The first 8 rows are patterns. Each new row is the sum of 2 different patterns, raised or lowered, with some noise. Before adding, each is slid sideways (what falls off one end comes back at the other) and multiplied by a number that may be negative. Names go in the order of the patterns.
Known rows, each followed by the names of its patterns:
[1,-12,9,12,-21,-1,-1,-3,0,25,-23,-10,-11,13,4,2,32,19,-6,8,14,-4,-15,20,-10,-17,-2,26]	K_199
[-21,-19,0,22,12,14,12,-19,-19,0,13,-9,13,-2,-8,-12,8,-26,-1,-12,-20,22,32,6,-32,25,-2,24]	K_910
[22,0,17,-23,-13,10,28,-32,-8,10,-4,4,11,1,-7,-24,32,7,17,-7,9,30,-21,23,-1,15,5,-14]	K_853
[37,29,-4,19,-11,6,7,-5,-11,0,-7,-4,-2,13,12,-7,0,-18,-21,15,10,5,-1,-10,-28,11,0,18]	K_887
[-11,12,4,36,27,-16,-57,-6,11,-9,3,59,17,-15,6,5,49,11,9,38,-22,-17,-12,-33,3,-11,1,-34]	K_757
[12,59,-1,-24,-3,-16,-16,-11,-39,25,17,4,2,-21,0,-15,-23,-17,-9,5,-32,-36,-21,-4,22,-1,24,-25]	K_45
[0,21,6,28,0,-24,24,-14,0,19,5,-2,-9,2,17,19,24,-11,22,13,-18,-11,38,-4,-31,6,2,-6]	K_388
[-15,-29,8,24,-47,2,-14,7,0,-4,-5,50,-4,-14,-1,11,7,-32,33,-5,-5,36,-19,-8,-17,14,25,11]	K_743

New rows. What belongs after each?
[21,6,0,31,21,-18,39,-6,3,13,21,-14,1,-3,3,43,55,4,-2,41,-3,22,18,-11,-14,35,19,16]	K_910 K_388
[-24,-37,-11,7,-24,-7,-36,3,-20,7,-46,-8,1,-51,27,12,5,-42,-5,3,10,-20,-55,-27,14,18,-29,-10]	K_910 K_853
[90,1,-14,10,5,10,30,-30,40,17,-12,-8,-1,1,10,-13,-5,15,32,-12,-11,-1,13,24,7,46,-6,43]	K_887 K_45
[7,20,41,31,38,16,27,24,9,34,-1,32,40,5,30,40,46,28,6,32,28,49,6,-3,41,17,8,20]	K_45 K_388
[3,-23,-72,-22,-5,-43,20,65,16,-17,-17,0,30,-14,-9,25,-23,-47,-43,-50,-4,5,-4,-18,-32,15,48,30]	K_757 K_45
[-10,32,-37,-45,-6,-16,-9,1,16,-1,-30,-8,10,-2,-9,-9,-8,-21,-34,-2,17,-31,-35,-1,-35,-23,-19,0]	K_199 K_388
[14,-4,20,1,33,-8,-42,-21,20,45,-24,17,0,-8,-11,-31,5,-20,8,-17,-2,-20,-52,22,31,-32,23,-15]	K_757 K_743
[-26,-24,-8,-70,-32,15,-48,-76,-32,-65,-68,-57,-63,-24,-39,-36,-34,-77,-46,-59,-68,-60,-37,-58,-82,-85,-53,-49]	K_199 K_45
[-7,-22,20,-39,-14,-12,-36,16,-17,-13,-24,-23,2,11,39,-26,-13,76,-6,-6,-10,-12,-10,-7,-69,17,21,3]	K_45 K_743
[-32,10,-20,-20,-36,8,24,-13,-12,-20,2,-2,-52,2,-25,-8,6,-13,-13,38,-11,-35,5,9,6,-45,21,-12]	K_199 K_743
[1,-1,-5,17,33,1,26,-14,-38,36,1,9,17,-3,-26,6,6,33,55,54,-10,38,3,-5,0,27,-13,-21]	K_887 K_388
[15,-11,-24,8,-7,15,-5,-7,-7,15,-9,-10,17,-11,-10,-1,-4,-32,16,-6,6,20,26,-25,11,-21,-14,20]	K_910 K_887
[-9,6,-50,-29,5,10,-45,-9,14,-26,5,16,-5,-33,-26,28,-11,-4,2,2,16,-18,13,-29,24,8,-5,3]	K_199 K_853
[-21,-23,-17,-50,-65,-34,3,-43,-21,-56,-6,-23,-43,-39,-34,-39,-39,-16,-27,-19,-42,-6,-15,-8,-23,-3,-46,0]	K_910 K_887
[28,1,-20,-16,-22,-16,-11,11,30,-55,-28,-29,-2,-8,-16,0,-35,-24,-55,-37,8,-47,-3,-31,8,8,-10,-35]	K_853 K_887
[18,-1,-33,-54,-15,-10,-19,-12,26,-15,-35,-9,-14,32,4,-21,3,-39,-32,-20,-26,-22,-25,-29,-71,-43,-5,-27]	K_887 K_757
[-15,-21,-3,-1,7,-1,-15,-20,4,29,-2,9,-3,3,35,0,2,-2,-21,-6,0,-41,21,13,1,5,2,-15]	K_199 K_45
[-26,-67,-78,-41,-63,-41,-72,-56,-90,-65,-18,-32,-9,-32,-55,-111,-49,-27,-46,-47,35,-30,-50,-26,-53,-22,-39,-12]	K_910 K_757
[27,1,26,-15,3,40,69,17,36,28,29,-1,-10,2,12,46,-35,15,-6,16,55,33,11,37,5,18,38,59]	K_910 K_757
[-23,22,7,-20,33,-11,18,-19,-11,14,-26,25,-30,-15,-13,-19,38,-1,34,-45,-3,60,25,-51,-10,-3,-16,-5]	K_853 K_45
[3,17,-6,-9,26,35,6,17,-23,3,-10,1,-37,-57,19,-1,-2,-7,24,17,25,-40,-24,-19,-13,26,8,7]	K_910 K_45
[48,-2,-15,31,48,45,64,53,3,22,16,42,20,29,15,16,10,30,0,34,23,1,46,41,16,4,51,23]	K_910 K_887
[-4,-11,-25,1,35,2,-25,-16,-21,-12,2,5,8,19,-15,-39,20,-41,-7,1,-19,7,11,0,-20,28,12,3]	K_910 K_388
[40,19,25,3,-17,-15,-20,2,1,5,-8,0,5,-4,-13,15,-4,-33,20,41,3,-34,37,0,24,-11,-14,-13]	K_199 K_910
[31,61,55,69,22,35,38,51,29,44,58,39,41,35,57,38,37,99,73,58,55,48,76,33,64,35,58,47]	K_853 K_887
[49,-40,-20,12,22,9,2,12,8,-41,37,10,17,-2,35,16,-26,15,13,24,10,18,43,-4,28,-7,-12,1]	K_199 K_853
[9,-20,21,10,23,57,2,-17,10,-11,20,2,6,8,14,0,-8,24,37,24,-2,-13,-13,-36,32,-2,-42,2]	K_887 K_45
[-53,13,-34,-22,0,18,11,-50,19,-21,35,-11,-28,-28,40,15,-1,9,-25,-31,-2,15,10,-21,-10,-26,-6,-3]	K_910 K_853
[1,-8,12,-34,-23,-7,-68,-17,-37,-8,-50,-45,13,-28,19,-1,-32,-56,-33,-3,-31,6,48,-5,-45,14,-3,25]	K_853 K_757
[17,20,45,44,8,14,44,46,38,39,-21,13,-14,48,9,-33,43,52,16,38,46,26,42,10,-5,0,13,55]	K_199 K_45
[-3,41,-26,5,60,-14,0,-3,18,10,12,-24,-16,33,8,-18,11,-19,9,10,8,4,33,-9,-23,12,0,3]	K_388 K_743
[-13,-36,-21,-58,-21,-39,-55,-43,-63,-81,-29,-3,-65,-77,-33,-64,-97,-67,-37,-46,-43,-95,-52,-54,-84,-34,-37,-32]	K_887 K_757
[22,-5,3,6,12,28,39,19,-3,12,-26,4,37,-25,-4,-9,9,-14,4,39,-6,37,-10,7,44,-15,-20,56]	K_853 K_388
[-28,-65,-29,-10,-1,7,1,-7,8,-57,-20,-17,-6,27,8,-6,18,-7,-4,-14,6,7,4,-16,-35,-20,-27,14]	K_887 K_45
[44,-4,-2,48,-38,11,17,9,13,-23,-40,9,-7,30,18,15,65,-18,26,14,10,36,10,25,-30,-31,17,70]	K_757 K_743
[16,-11,-17,-16,-14,-2,-9,-14,-40,-46,-5,-24,4,18,29,-54,12,71,-6,-17,8,-11,-30,-13,-54,19,36,-22]	K_45 K_388
[-20,-33,-4,2,-15,-20,-14,-32,-22,-13,-12,-3,-16,-2,-28,-20,-28,4,-20,17,14,16,-6,-16,-47,-13,17,-38]	K_910 K_887
[-11,-20,-1,-3,1,13,-7,-23,-19,-44,-46,18,1,11,-31,9,1,25,-17,-11,3,16,-6,-4,11,-17,2,16]	K_910 K_887
[18,5,-12,7,-21,19,-16,2,33,40,-26,9,0,5,6,3,-8,-8,-23,19,6,20,3,3,22,-29,3,10]	K_853 K_887
[-64,-68,-22,12,-31,-26,-10,-32,-92,-40,-25,-34,-27,-66,-45,-22,-62,-1,-2,-32,-19,-36,2,-46,3,-38,-29,-18]	K_910 K_757
[-5,4,-19,-42,-24,-21,-19,8,14,2,-28,0,-15,1,2,-32,-12,-9,-38,-30,7,-12,-29,-19,-18,-38,-37,11]	K_887 K_388
[3,-6,-6,-27,-22,28,56,3,-7,-7,-17,-27,-2,22,-1,-9,-58,4,-4,-11,55,43,7,44,-11,19,7,26]	K_887 K_757
[11,-27,48,-2,29,-15,14,51,9,56,35,36,-9,15,11,51,37,64,47,12,22,29,74,60,5,53,-5,19]	K_853 K_757
[-30,7,19,-22,-24,-17,-33,31,-28,3,-11,-35,-14,13,16,-22,-49,64,-2,20,-22,0,22,-23,-35,-3,17,-1]	K_853 K_743
[-39,-36,-13,8,1,-10,-17,-33,-56,-27,-32,-29,-14,-36,0,18,0,-41,14,-14,11,-43,-39,-6,6,11,16,-17]	K_910 K_887
[1,17,18,-15,16,16,9,20,9,3,-45,-16,25,34,-2,15,11,-1,-33,-9,-8,21,10,-18,-15,-4,-24,-10]	K_199 K_757
[37,65,30,29,46,70,8,35,52,53,58,50,48,26,9,86,62,65,38,45,49,36,68,58,89,73,31,82]	K_853 K_887
[-13,0,15,34,20,-25,45,22,16,18,-5,31,4,23,-20,1,31,5,50,10,-18,45,17,37,6,3,2,-1]	K_388 K_743
[34,29,-16,50,18,61,41,35,48,91,45,43,49,57,41,10,78,41,58,91,16,31,25,57,74,80,25,25]	K_887 K_743
[3,2,18,19,22,29,-16,11,-18,32,35,-23,14,-24,-32,16,53,17,-4,-1,-13,-63,3,-2,-9,16,-26,-35]	K_757 K_388
[31,-14,23,-24,-30,-1,28,36,-19,3,-35,-10,-9,-17,12,-11,-1,-21,-15,21,-46,-2,-26,3,29,19,-20,1]	K_910 K_853
[3,-16,27,5,-3,-4,-8,-15,0,37,12,17,9,20,-22,12,26,14,-4,51,12,20,33,-11,-37,23,46,-6]	K_199 K_910
[44,-12,22,-2,38,-15,-4,31,-20,33,-9,8,4,14,-34,7,34,-1,-7,47,2,9,-22,35,17,24,-37,15]	K_853 K_743
[22,-13,-14,-11,-21,16,7,-1,-21,-18,-3,17,34,26,-8,-47,-25,19,-5,20,72,36,-10,22,0,40,16,4]	K_887 K_757
[69,20,26,36,29,50,26,40,7,16,34,-55,-4,23,82,23,5,25,56,-42,-9,32,23,18,-55,36,7,-23]	K_757 K_743
[-64,-42,-52,-28,-45,-38,-55,-49,-59,-39,-66,-33,-41,-64,-25,-35,-57,-53,-13,-41,-23,-68,-82,-33,-24,-18,0,-10]	K_910 K_887
[-73,-3,21,-11,-20,50,20,-27,-7,18,42,8,7,31,-46,-2,-7,-26,-12,-17,-5,-66,-30,13,-9,15,23,-4]	K_199 K_757
[-19,-6,-19,-49,-13,-10,-19,15,-38,-47,-13,25,-35,-7,-30,7,-7,-24,-27,-23,-13,-6,-8,-5,-18,-23,1,-4]	K_910 K_887
[-29,-10,-49,-14,-37,-62,-16,-27,-56,-27,-40,-24,-39,-31,7,-7,-21,-40,-2,-29,-63,-31,-13,-56,-66,-11,-35,-51]	K_199 K_388
[9,8,7,-14,2,6,8,28,3,-9,-7,38,-30,4,-18,11,6,-5,-25,-15,-15,-3,23,9,-1,-25,-6,-1]	K_910 K_887
[1,-22,-2,25,11,-20,7,24,-16,-11,11,3,6,19,-36,-9,13,-15,22,26,-23,0,-16,-30,-29,-4,-33,-4]	K_887 K_388
[8,-26,-8,2,-17,40,24,-1,-24,12,9,7,-4,57,22,-14,0,4,38,9,10,41,-13,-23,-10,-44,-14,3]	K_887 K_757
[-9,28,-20,-25,0,21,39,23,45,-7,16,66,25,-6,26,16,-10,-3,-29,45,44,41,8,-7,2,-26,-29,2]	K_887 K_45
[-26,-3,-20,-31,-11,-17,-23,-18,-16,-26,10,-17,-7,-40,-36,-6,-34,-25,-12,-31,-48,-4,-8,-17,20,20,-17,-23]	K_199 K_887
[-2,9,-7,-11,57,-16,-4,10,-22,9,-13,31,-27,-43,-16,34,22,-23,-16,52,-27,8,-11,-7,1,23,-70,-8]	K_199 K_743
[-16,-41,-26,18,74,-7,-14,-12,-43,-82,-16,-11,3,-14,-52,-9,2,-38,22,15,9,13,-18,14,-3,44,25,-31]	K_887 K_757
[41,34,22,52,9,39,29,14,6,32,-1,21,15,22,52,40,28,-14,27,36,52,13,11,16,20,42,38,46]	K_910 K_887
[-33,33,-3,6,-5,16,-15,-4,-46,12,14,6,12,6,20,-19,13,0,-38,26,-1,2,-12,-1,-9,2,26,1]	K_199 K_743
[-18,6,15,17,-6,33,-3,55,2,3,26,9,22,-16,57,23,7,23,30,20,-3,31,32,15,6,3,42,10]	K_853 K_743
[53,36,39,49,9,54,31,80,87,61,17,88,45,40,56,37,26,46,48,61,18,51,40,49,40,3,47,35]	K_853 K_887
[10,2,-36,-53,2,13,-37,17,-13,-15,20,29,-30,-15,-8,-12,1,9,-27,-17,31,-33,14,7,-5,-13,27,8]	K_910 K_388
[9,35,-19,17,7,42,1,9,6,66,17,6,39,37,17,-1,53,12,6,57,-4,0,3,45,36,17,14,3]	K_199 K_743
[14,1,28,15,0,9,-11,-30,30,66,-3,-16,40,-4,-71,-9,17,-6,-3,-27,-5,15,-34,6,34,2,34,11]	K_757 K_388
[36,23,25,45,-7,19,2,0,29,-12,-8,-12,27,3,17,18,45,15,-26,-7,10,-3,6,63,37,4,9,20]	K_910 K_757
[-15,-1,25,-5,15,21,14,-8,-18,32,29,30,16,-38,-12,-30,21,-9,-40,-13,19,-16,-19,-12,9,15,-21,-27]	K_887 K_45
[21,26,42,16,4,6,57,-18,19,-4,27,20,12,-11,-1,-3,11,36,24,12,-12,5,11,21,24,24,1,15]	K_910 K_887
[1,9,-16,11,3,8,-18,-39,-7,-18,-47,13,0,2,18,5,14,-14,21,-16,-34,6,-23,-21,7,29,-27,-4]	K_887 K_757
